The rows of a group lie close to one hidden flat surface of 9 dimensions, which passes through zero. Surfaces can cross.
Known rows, each followed by its group:
[  1  -2   3   0  -1   3  -4   0  10  13   6 -17 -12   6  -2   1   2   6
  -6] => J329
[ 16  -9  11   3 -15  10 -10 -13  19  11   4   2 -16  10  19   4  25  19
   5] => J329
[ -4 -13   9  -1  -7 -11  -5 -15   1   1   4 -11 -13   7   7   1   6  -6
   1] => J38
[ 13 -17  17  12  -9   0  11  13 -11  -4  -7   1   8   5  17  -4  21   8
  21] => J329
[ 16  25   4   9  -3  10 -16  14 -13   0  22 -11  -2 -18   7   4  -2  29
  -8] => J140
[-11  -4 -13  -5   9  -8  -2 -16  15 -13 -12  39   6  -2   1  -1 -14 -25
   5] => J42
[ 10  10   8  -2   0 -14 -10   2   6 -20  25  20 -12  -9  -8 -13  10  -6
  10] => J38
[ 12 -19  -1   1  -5  -7  10  14  19   7 -11 -18   6  18  -1   4 -11  -3
  -1] => J42
[ 23  -2 -10 -14  -4  17  16 -11   2   9 -13 -12  20   5   3  20 -12  14
 -10] => J38
[  4 -21  14  15   9   4  10  24  -8   5 -12 -19  10  -1   1   3  -1   0
  14] => J140
[ 19   4 -10   0 -19 -20  12 -25  -6  -8  -5   2  -9  -5 -11   9   5  -9
   8] => J38
[ -8   5  -9 -16 -16 -14 -18 -10  -2 -14   3   6   6   3  11   1 -18   3
  -4] => J358
[-35  -7   5   2  16   7 -15  13  -3   9 -12  21  14  11   7 -15 -11  -5
   7] => J38
[ -3  15 -13   1  -5   5 -19 -16  28   4   0   4 -16  -1 -24   2   4  -2
 -10] => J329
[  6  10  -1  -5 -13 -15 -13   3  11 -10   8  -6  13  14   9 -10 -11   1
 -25] => J140
[  7 -10   3  28  -6  11 -12  17   6  14 -19  -5  -3  -7   1  10   0  15
  20] => J329
[ 22  -9   5  10  -1  11  10  -7   7  -1 -10   3  10  -1   7  10  12   2
   2] => J42
[ -7  -4  -1   1   4  13   4  -7   2  -3 -12  -2  12   1  -2   2   9  -5
  -8] => J329
[-12 -11   3 -26  -1 -11  -2 -17  -1   3   4  -1  -2  18  -5  -7  -7  -9
   4] => J38
[  1   0   2  36   3   6  -6  16  -3   8 -11  17  -4 -15  16   3  -2   4
  16] => J140
[ 14   6  -3 -10   5   3  11   5  10  -8  10   0   3   0  -5   0   2   0
  -9] => J140
[ 19   5   1   5 -18 -11   7   0  -6   5   2   6  -2  11   2  -8  11   7
   7] => J42
[-13  24  -7  19  -6  -4 -15  12 -14   1  -2   9   0  -7 -13 -14   2   4
   0] => J42
[ -4  10   5  22  -4  -2 -23 -19 -30  12  -6  -4   3 -17   6   9 -21   5
   4] => J329
[-11  -2   1   1   4  -4   0  10  -9  24   6 -26 -18   4  -2   2 -13   8
  -3] => J140
[  7 -11  -2  -6  17   7   9  15  25 -12   1 -11  -1  -9 -14   8  -3 -11
  -1] => J42
[  6   7   7 -18 -10  -8 -10 -22  -9 -27  17  -2  -1  -9 -16  -3  15  -1
   8] => J358
[  1  -2   2  17   8  25   7 -21   3  24 -16   6   5   4  13   9  12   2
 -14] => J358
[  4  21  -1  16  15   9  19  29 -17  -6   9   3   4 -17 -17 -11  17   2
   1] => J358
[-16 -12   1  15 -18   3 -23  -7   4  16 -24  -4  -6   9  11   5   3  10
  11] => J140
[ 26 -12   5  19  -8 -14   0 -22  11  19 -12  -7  -5   8 -13   9 -13 -13
   6] => J329
[  3 -24   4 -35  11   0  22 -23   4  10   5   4  -8  14  10  10 -10  -9
   5] => J42
[  6  11 -10  11  -5  -8  -3   0   5  20  -1  22 -17   3   0  -3  -9   4
   6] => J358
[ 22  -3  12  -7 -17 -14  -3 -25 -14  -2  17 -26 -21  -8  -6  11   8   7
   9] => J38
[ 19  -5  -2 -12   9  -7  24  21  12   2  11 -18  -2   8 -11  -1  -9  -4
  -7] => J140
[ 26   0   6  -9   7  18  14 -17  -6 -11   1   7  18 -13   1  14   8   3
   3] => J140
[  3 -19  12  -7 -18 -15   2  -1  -1  10   3 -16  -5  26  32  -3   4   7
  -7] => J42
[-37  -1 -10  -4   1 -16  -8  17 -17  11 -14  15   2  12 -14 -18 -21  -6
  23] => J38
[ -7   0  12  28   9  11  -1 -19 -34  13 -16  -3   3 -19 -13   6  10  -6
  15] => J38
[-15  -8   6  28  -7  -3 -21  17  -5  10 -12  -5 -10  -4  12  -2  -1   8
  13] => J358
[ -2  17  -5  -2 -18 -19 -16  -1 -26   3   8   8  -7  -6  -7  -6 -16  14
  19] => J42
[ 12   6  -7   7  -4 -14  -7 -17   9   9  -1   0  -9  -3 -21   5 -20 -10
   1] => J329
[ 17   9  -6 -18   7  -6  14 -14   4  -1  14  20  -5  -1 -14  -2  -6  -9
   4] => J358
[ -8  -7  -4  20 -19 -16 -13  28   7  -1 -12  -4  -5   6  10  -6  -3   5
   9] => J358
[ 13   3  13  25 -24  -7 -19 -16 -13  -5  -5  23  -4  -6  15  -5  22  11
  22] => J329
[ 20  -7  17  -2   3  15   8  -7 -19  -3   2 -22  12 -12  -8  12   8  11
  11] => J358
[-14   3   8  11   3   8 -15 -13 -11  -9   0  20   0 -15  22   2  10  -1
   2] => J42
[ -2 -20   4  -7   7  23  11 -21  10   2 -18  -1  11   6   4  12  16  -4
  -2] => J140
[ 22 -17  34  -3  12   9  -5 -11   7   3  25 -20 -10  -2   3   5  15   2
   4] => J38
[ 11   2 -11  -9  -5 -16   6  27  -6 -12   2   0  11  -2   2   1 -30   5
  10] => J358

New rows, each followed by its group:
[  8   0   9 -11   1  18  -8 -30   0 -18   7  -6  10 -12  16  15  13   3
 -18] => J42
[ 15  18  -7 -17  -4  -8   3 -21   3 -22  15  25   1  -6 -14  -4   5  -8
   0] => J38
[  1   3  -5  -5   5   2   7  10  -5   2   1  -5  10   0   4   3 -13   5
  -6] => J358
[ -8  11  18   8  12  17 -13 -19 -28   3  11  -8   0 -20 -10   0  13   3
   1] => J38
[  9  12  11  20   7   7  -3   5  -8  -6  15  -8 -11 -23  -7   2  19   2
  -3] => J38
[-21  13  -1   9  -9  -3 -14   5   4   3  11  -9 -26   4 -14 -16  27   2
  -7] => J358
[ 21  -2   1  11 -15   8  -6  -6  -2   4 -12 -12   4  -6 -17  11   5  14
  17] => J329
[ 17   4 -14   6  -5   5  -8  -6   9   6 -15   2   2 -12 -20  18 -22   6
  13] => J329
[  0  11 -16 -21  -1  12   1   9  21 -14   3   4  -2  -1 -22   0  11   8
  -1] => J329
[-13 -10   0  17   9  -2   7   9  11   4 -15  24  -1   8  13  -9   5 -16
   3] => J42
[ -1  -3  13   2   0 -25   1 -27  -2  10  19  -2 -15  16  14 -11  -1 -22
 -21] => J329
[  0   7   1 -13  14  -6   5  23 -20 -11  18  -7   5 -14  -8  -2 -20   3
   8] => J358
[-13  -2  -3  -9  19   8   6   0   1  14   2   0   2   5  10   3 -20  -3
 -15] => J358
[ 20   3   3  -1   6   1  11 -14 -24  19   8 -10  -5 -12   4  17 -21   9
   4] => J140
[ -2 -14   6 -18  19  16   1  -8   9  -7   6 -20  -1 -12   2  18  -8  -3
  -4] => J42
[  7   1   4   3 -15   4  -6  10  15  -5   5   4 -15   4  -5  -8  33  12
  10] => J329
[ -8  22  -5  -7  -8  -7 -11   7   1 -14  20   7 -16  -6 -16 -14  17   5
   1] => J329
[ 25  12 -11 -13 -18   7   0  10   6 -19   0   9   3 -11 -28   5  10  21
  27] => J329
[ -5  -5  15 -16   0  -5  15 -19   0  -8  14  -8   1  20   3 -16  33 -15
 -23] => J329
[ 13   2  -7  -9 -13 -11  12  -7   8  -7   8 -19 -14   2  -2   7   7  -1
 -13] => J38
[ 12  16  -1  -3  -5  10  -7 -30 -20  26   7   2  -7  -6   3  13 -12  21
  -1] => J358
[-15 -15  -4  -1   6  -5   9   4  25 -15 -16  23   6  14  -5 -12  14 -26
   2] => J140
[ -2  19 -15   0   5  -6  -8 -25 -16  -3  -7  -5  13 -16 -35   8 -29 -14
  -7] => J329
[ -3  12   6  10  18  28 -12   6   4  -5   5  15  17 -14  13  -1   6   9
 -15] => J38
[  5  20 -16   2  -3 -21  17   3  -5 -17   6  17 -12 -11 -36 -11   9 -19
  11] => J38
[ 13 -20   2  -1   0   0  -1   6  24 -11  -9 -18   9   2   4  13 -10  -5
  -5] => J42
[ 11  10 -23  24 -17   2   7  25  18  -8 -13 -10  -3  -7  27  13   3  13
 -25] => J38
[-24  17 -10   4  11   7 -14  13  -7   2   0 -11   1 -11 -24  -3 -12   0
  -6] => J42
[-19   1 -11 -10  18  21   7  20   5   2  -8 -23   9  -4 -17   5  -6   4
 -12] => J329
[ -2  -6   2  16   6 -13  -3  22 -11  11  -2   7  -7  -6  22   3 -29   2
  14] => J329
[ 31  24 -12   2  -4  21   3  13  -6  -4   6  -7  13 -19  -1  14  -5  30
  -9] => J38
[-19  19  -4 -24   3  11 -12  15 -19  -5  24  -7  -8 -11  11  -1  -3  27
  -4] => J329
[  9  -3   4  30  -4  19 -15  12  11  10 -13   1   5  -6  24   9   3  18
  -3] => J140
[ 15  13  -6 -15 -10   8   0 -11  -5 -11   0 -10   8  -8 -30   6   8  11
   6] => J329
[  1  -1  -5   9  -7   0  -6  13  16   4  -3   4 -12   1  -1  -1   5   7
   8] => J140
[  5   5  -2  12 -11 -23   2  10  -7  -5   6  -6 -21  -8 -14  -5   6  -4
  15] => J38
[  9 -20   7  -1  10   8   7 -23   8 -10 -17  21  21  -1  15  11  -2 -17
   4] => J358
[  4   8  -5  15 -13  -1 -22 -10  29   3  -1  24 -22   0   0  -3  14   2
   5] => J329
[  8   4   3   7 -10 -12 -12  35   0  -1  18 -16 -19  -5   4  -4  -3  19
  11] => J38
[ -2  13 -15   2 -28 -26 -15 -14  -6  -1 -14  20  13  15  -2  -9 -20  -2
   1] => J42
[-32   0   3  18  15   5  -7 -23  -8  -1 -14  15  16  -1  19  -6   1 -27
 -27] => J329
[ 12 -13   3   1  -3  17  -2   6  19  20  -5 -23 -10   5  -3  13   3  18
   1] => J329
[ 13   0   5  -5  -7  -9  -2 -47  -4   3   4  12   4   6  13   6  -4 -10
 -11] => J329
[ -3  -4  -4 -19 -23 -24 -22 -16  13 -13   5   4 -11   9  -1  -2  -7  -2
   6] => J358
[-15  19 -16   0 -16 -22 -11 -10 -19  11  -7  26   1  10  -8 -15 -20  -1
   9] => J42
[ -1  -8  13  32  -7  -7 -10   4  -8   7 -11   9  -3  -1  16  -5   7  -4
  13] => J329
[-17 -26  13  -1   5 -13  -9  14  20   3   3   2 -12  19  15 -12   0 -13
   6] => J38
[  7   1  -1  10  -4 -20   2 -14   2  -8  -4  20   1   2  -4  -8  -3 -23
   4] => J329
[-27 -22   0 -13   5  18   6   7  24  -8 -17  -5  -5  11 -19  -6  38  -8
  10] => J140
[ -4  -2 -11  12  10 -11   5  49   5   3  -5  -5  -7  -9 -18  -3 -23  -2
  18] => J329
[ -2  -6   5 -10  25  19  13 -17  -5   9  -1   4  14  -2   9  10 -12  -7
 -13] => J358
[-19  11 -14 -26  18  -7   6  23  -2  -5  21   3  -5  -3   5  -4 -29  -3
 -11] => J329
[  4 -11   4  -9   4  -7  15   5  10  -3   6   7   0  13  15  -6   5  -9
  -4] => J329
[ -4 -12   6  -8  11  15  18   3  -9   5  -9 -33  16   7  -7   4   5  -1
 -12] => J329
[ -9  22  -4  20   2   7   8  18  -4  12  -2   1   2   8 -15 -21  24   3
 -15] => J42
[ 11 -11  10   9  -1  -6  -1   7   3  -2   0   2  -8  -4  -9   0   3  -3
  23] => J358
[-14  -3  -5  -2  -6  -9 -10   8  14  -6   0   8  -4   9  20  -6  -1  -1
  -8] => J38
[ -6   3  -5 -35  10  -4   4 -12   3  -2  18  -7  -1   7  -4   1 -18  -5
 -16] => J358
[ 12  25 -27   2 -13 -11  11   1  12   1  -3  31  -1   8  -1  -8  -3   0
 -11] => J358
[-20 -16  -6 -17  31  10  13  -4  11   6  -6  12  -5  -5  -7  10 -20 -21
   6] => J42
[-11  -9   2   3   7  24 -12  -9  16   2 -18  21  27   9  39   6  -5   6
 -18] => J38
[-22  24  -7 -18   7   3  -2  -6 -10  -1  18   0  -6   2 -13 -15   8  -2
 -20] => J42
[ 29  24  -8   5  -7  11   5  -4  -7 -11  12  -7   2 -22  -4  13   7  18
 -10] => J38
[ 14   6  -8  21 -15   7   5 -11   6  13 -18  14   3   5   8   3  13   7
  -5] => J358
[  0 -13   4  37  -2   8 -11  10  11  14 -25   4  -1  -3   4   5   3   1
  13] => J329
[  1   8  -9   4 -12  -1   7   2   6 -23  -8   9  13   3   0  -7  22  -7
 -12] => J358
